There are 4 ways to turn a row about zero (a turn may also mirror it). The second row of each pair is the first, turned, with some noise. The first 40 pairs use one turn. New pairs use 3 turns, one after the other, and a turn may come again.
Known pairs, each followed by its turns in order:
[-26 -39 -40   0  40   5  11 -13 -15]
[-44   3 -25 -42  14   6 -32  -7  24]
k_136

[ 39 -39  42  -1 -24  30 -39  24  27]
[39 -3 29 10 59 14 30 41 14]
k_385

[  9  35  33  39 -27   5 -23  -1  -1]
[  5  -7 -35  -4  16 -58 -16  -4   0]
k_49

[  2  46  20  36  44  40  30   2 -16]
[  4 -55   8 -46   7 -30 -44 -24  -1]
k_385

[-39   0   6 -23  23 -45  46 -15  21]
[ 15  22 -44  11 -19  17 -22   9  59]
k_136

[ 44 -15 -22  39 -34 -43   9  -7  28]
[ 31 -68  17   9  -1  17   6  37 -14]
k_158

[-18  11 -42  26  15  -3  46  38  29]
[  7  -6 -19 -28 -42  23  -5 -58  21]
k_136

[ -5 -16  -2  42  38  39 -39  29  -1]
[  8  51  52 -22   1   0  34   9 -14]
k_158

[ 27  17   1   2  21 -39  -1  -4 -11]
[21 -9  3  6 -7 30 -5  5 40]
k_158

[-44  21 -41 -10  -2 -19  13 -29 -35]
[-24   3 -28 -20  52  18 -40   7  16]
k_158

[  7  31  -8 -12 -35  11  26  -3 -36]
[-26  11 -25 -54   4  11   3  -6  -1]
k_385

[ -1 -33  40 -46 -20 -29  31  25 -40]
[ -8  -1 -38  -9 -70  -2 -54  -2   0]
k_158

[ -9  18 -26  -4 -13  20  40 -39  -6]
[-54 -13  -2  28  -8   3  20  22  -2]
k_49

[-36  20   3   5  43  -3 -38  21  -1]
[-16   0  29   7  -5 -44 -20 -23  38]
k_136

[  4   1  17  32  -2  44  33   2 -37]
[-15 -22  15 -43  29  12 -40  -3 -16]
k_385

[17 21 26 44  3 28 43 21 43]
[-15 -39 -47   9 -22 -11  -2 -57   5]
k_49

[ 43 -39  15  31  45  -8 -12  14  36]
[ 39 -13 -17  -9  20  32 -11 -47  48]
k_49

[ 24  27   5 -31  24  14  24 -27  12]
[ 11  16  -4 -29  -8 -41 -18  -4  33]
k_385

[-37  26 -38 -34  -2 -33 -33  32  23]
[ 17  40  45  -5  18  -8  34 -22 -50]
k_49

[-46  -8 -46 -19 -33 -24  25 -16   7]
[ -4  -3  22  38  -4  17  44  30 -46]
k_49

[ 37 -25 -31  23  26 -38 -38   5  38]
[  5  -7  38 -50  24  14  39  -6  46]
k_136

[ 10 -15 -43  21  12  36 -27  37   8]
[ -5  21  49  -6  12  27  22  -4 -44]
k_158

[-42   7 -23  40 -21 -14  15 -40  45]
[-40  11 -31  12 -36  23  52 -12  31]
k_136

[ 44  -6 -32  43 -46  -4  45  12  10]
[-71  14  12  -7  58 -17  17  -8  -9]
k_385

[ 21 -26 -24 -14 -38  32 -36  33   7]
[  2 -12  21 -18 -14  12  13 -37 -62]
k_158

[-37  42 -10  38 -21  -5  -3   6  24]
[ -9 -25 -13   3  22 -40  27 -18 -43]
k_49

[ 40  29   9 -12 -15   8 -21 -19  39]
[ 12   2   6 -10  14 -21  38  -3  56]
k_385

[ 14 -32 -30  26   4 -18   6   9  18]
[ -8 -10   7 -36   3  37  15 -12  17]
k_136

[ 21  37 -23  -3  10 -23   1   9   7]
[ 34  19   2 -10   8  -8  17 -32  10]
k_136

[ 28   0  17  -5  38 -17 -18 -27 -20]
[  7  -2  21 -15 -16   8   3 -11  56]
k_158

[ -7 -26  35  32 -27  28 -11 -17 -22]
[ 10 -36 -19   3   6 -14 -47  32   2]
k_49

[ 23  -6 -36  40 -14  -6  39 -44 -33]
[-24  49 -25 -20  15  52  17 -15 -32]
k_136

[-21  -9 -21   9 -33  19  46 -15 -21]
[-23   2 -47   9 -12  32  -9 -12 -32]
k_136

[-22  15 -16 -30  40  37  34  -2  -5]
[ 28  17 -16 -24 -10 -24 -46 -32 -13]
k_385

[ -7  23 -23  -8  24 -31  30  -2  35]
[  2  -5   1  56  28  11 -22  11  17]
k_158

[ 35   5  -5   4   9   6 -16 -35 -22]
[-13  -7 -12  -5   4   9 -23  14  48]
k_385

[ 24 -43  36  42 -24 -45  32  -6  34]
[ 54 -24 -68  35  -6  20  13  -2  14]
k_49

[ 33  33 -14  24 -10  28   7  -6  37]
[ -9 -11  11 -15  37 -27  17 -37  33]
k_385

[  4  44  21 -23   2 -39 -25  32  17]
[ 22  55 -11 -23   0 -27  15 -29 -20]
k_49

[-28  37 -32  26  38 -33  16  21 -38]
[  6  43 -12  -1  33  52 -22  41  23]
k_158

New pairs. What belongs after each?
[ -8  28  -9 -35  44  -5  41 -35  11]
[-47  12  42 -17   4  -3 -20  10  47]
k_158 k_49 k_158

[-17  -5 -17 -31 -36  23  16 -24  24]
[ 32  31   0  10  11  26  17 -41  -6]
k_385 k_136 k_136

[ 18  -5  -8 -43 -24 -43  37  40  40]
[-43 -12 -30 -67   8  18 -39 -16  -1]
k_49 k_136 k_385

[ 45  22 -25 -32  22  46 -36 -21  23]
[  5   1 -49  19 -41  -1 -63 -20   2]
k_49 k_49 k_385

[-20  31 -27  40  21  31 -35  -3 -14]
[-24  12  -9   7 -53  -4  40 -34   7]
k_158 k_158 k_136

[-23  45  -3 -41 -45  14 -39  26 -12]
[-18  25 -14  22  43  49 -28 -18  46]
k_158 k_136 k_158

[ 20 -12 -21  -6  23 -13 -37  36  32]
[ -9 -36  -5 -12   2 -32  47  23 -13]
k_136 k_385 k_385

[ 22  15   6 -45  42  11  23 -39 -11]
[  3 -21  28  31  -5  12  66   6   5]
k_136 k_385 k_49

[  3  25  23  40 -24 -30  44 -17  39]
[  8  37 -21 -32 -54   6  36   3 -32]
k_158 k_158 k_158

[ 31  45  20 -33 -34  -9  32 -11  14]
[ 24 -47  -4  42   6 -29 -14  31 -19]
k_136 k_49 k_158

[ 43   6 -21  -8  31   0  34  -5 -11]
[-26  -9 -35  16 -14 -35  -7  24  18]
k_136 k_136 k_385

[ 30  29  -6 -45 -17 -28  21 -38  -9]
[-43   7  40 -36 -29  -2 -18  27  -4]
k_158 k_49 k_136

[-39 -23  31 -40  11  44 -37  31  29]
[-18  47  -5 -41 -53 -20 -21  17  36]
k_385 k_136 k_49

[ -1  13 -25 -15 -31  36 -29   8  34]
[ 25 -13 -14 -43  22 -11 -21 -22  32]
k_49 k_49 k_136

[  1  45 -11  37  37   9  30  15  30]
[-33 -48   9 -10   9 -26 -50  -6   1]
k_158 k_49 k_158

[ 30  12   5 -40  35  15  14 -34  -3]
[  4 -29   8  35 -25  -5  18  -9 -47]
k_158 k_136 k_49

[ 31  31   7   2 -17   3  37  44  40]
[-22 -26  22  33  24  -5  54 -26  -7]
k_136 k_49 k_385

[ 34 -44 -13  -5  32 -15  36  44  26]
[-12  -7 -39  30  25  10  -6  70  -3]
k_136 k_158 k_49

[ 21  40 -26  -9  14 -26   1  21 -34]
[-29   7   6  -7  18  17  30 -39 -34]
k_136 k_49 k_49

[-30 -24 -19 -12  42 -46  45 -19   5]
[ 32  -6 -50  -1 -38  -1 -18  22  50]
k_49 k_385 k_385

[-33 -32 -31 -10  25  32  -8  46  41]
[-21 -13  16 -17 -34 -27 -33 -28 -61]
k_158 k_385 k_158

[ 39   7  -6 -19  18 -10 -15  17 -37]
[  3   7  -8  39  29  -2   5 -41   6]
k_136 k_49 k_158

[-14 -32  30 -34 -43 -40  -5 -42 -11]
[-13  27 -21  53 -11   1 -65  -3  -6]
k_49 k_385 k_385

[-17  13   5  25   4   3  32  44  32]
[  0 -49  14 -18 -44  11  10   6   5]
k_136 k_136 k_49

[-13 -15  37  26 -31   9 -32  28  38]
[  8  -4  44  62  13   2 -17  -7 -21]
k_385 k_49 k_49

[-39  37   5 -25  40  45   4 -44  36]
[-21 -12 -18 -24  30 -68 -19  12 -51]
k_385 k_136 k_385

[-21  15 -37 -41 -11 -12 -22  41  39]
[-30   5  39  25   6  -8  59  29 -14]
k_136 k_49 k_158

[  8   2   4 -23  17  12   8 -31  18]
[-11   4 -34  12 -22 -11   9  15   3]
k_136 k_49 k_49

[ 43   4  -1 -46  43   1 -27 -20  35]
[ -8  49  45  13  -7 -14  20  22  52]
k_49 k_385 k_385

[ 34 -38 -26  21 -24 -36  -3 -44  32]
[ 42  30  31 -19  -8  21  -3 -61  21]
k_385 k_158 k_136

[ 11   6 -11  40  -2 -18 -36 -42 -19]
[  8 -33  13 -20  29  14 -25  29  38]
k_385 k_49 k_49

[ 30  37  28  39  34 -39 -25 -10 -15]
[ 42  48   6  -8  -2   9 -15   5  59]
k_158 k_385 k_136

[-32  -8  -3 -36  -4  42  15  15  18]
[-18  32  -8  -4  31   8  34  35 -11]
k_136 k_385 k_158

[  6  22  15 -37  16  20 -12  20  33]
[-26 -34  11 -16 -23  20  13  25 -21]
k_385 k_158 k_136

[ 44  16  -7  35 -38   4 -12  25  26]
[-17 -63  -2   7  -2   7  29 -32  -7]
k_136 k_49 k_136

[ 19  13   9   0  42 -10  13  42  22]
[-14 -59  17 -13 -11 -15 -10  16   3]
k_136 k_158 k_158

[ 38 -25 -36  -4  28 -29   7 -19  20]
[-34   8  -1 -22 -25 -13  41  37 -15]
k_158 k_158 k_385

[ 25  -8  21  25 -38  31 -38   0 -11]
[ 19  27 -41  14  21  31 -10 -32  -9]
k_158 k_385 k_158

[ 10 -26 -23 -18 -36 -10  39 -38   0]
[  2  -1 -23  -6 -21 -70  -7  12  -2]
k_136 k_49 k_158

[ 13  -5   6  -4  -6 -18  23  37  11]
[ -9  -6  15   2 -19  28  18 -28  12]
k_49 k_49 k_136

[ 34  42 -13 -24  14 -26  -9  32 -22]
[ 67  21   8   8 -14 -23 -13 -13  -5]
k_136 k_136 k_136

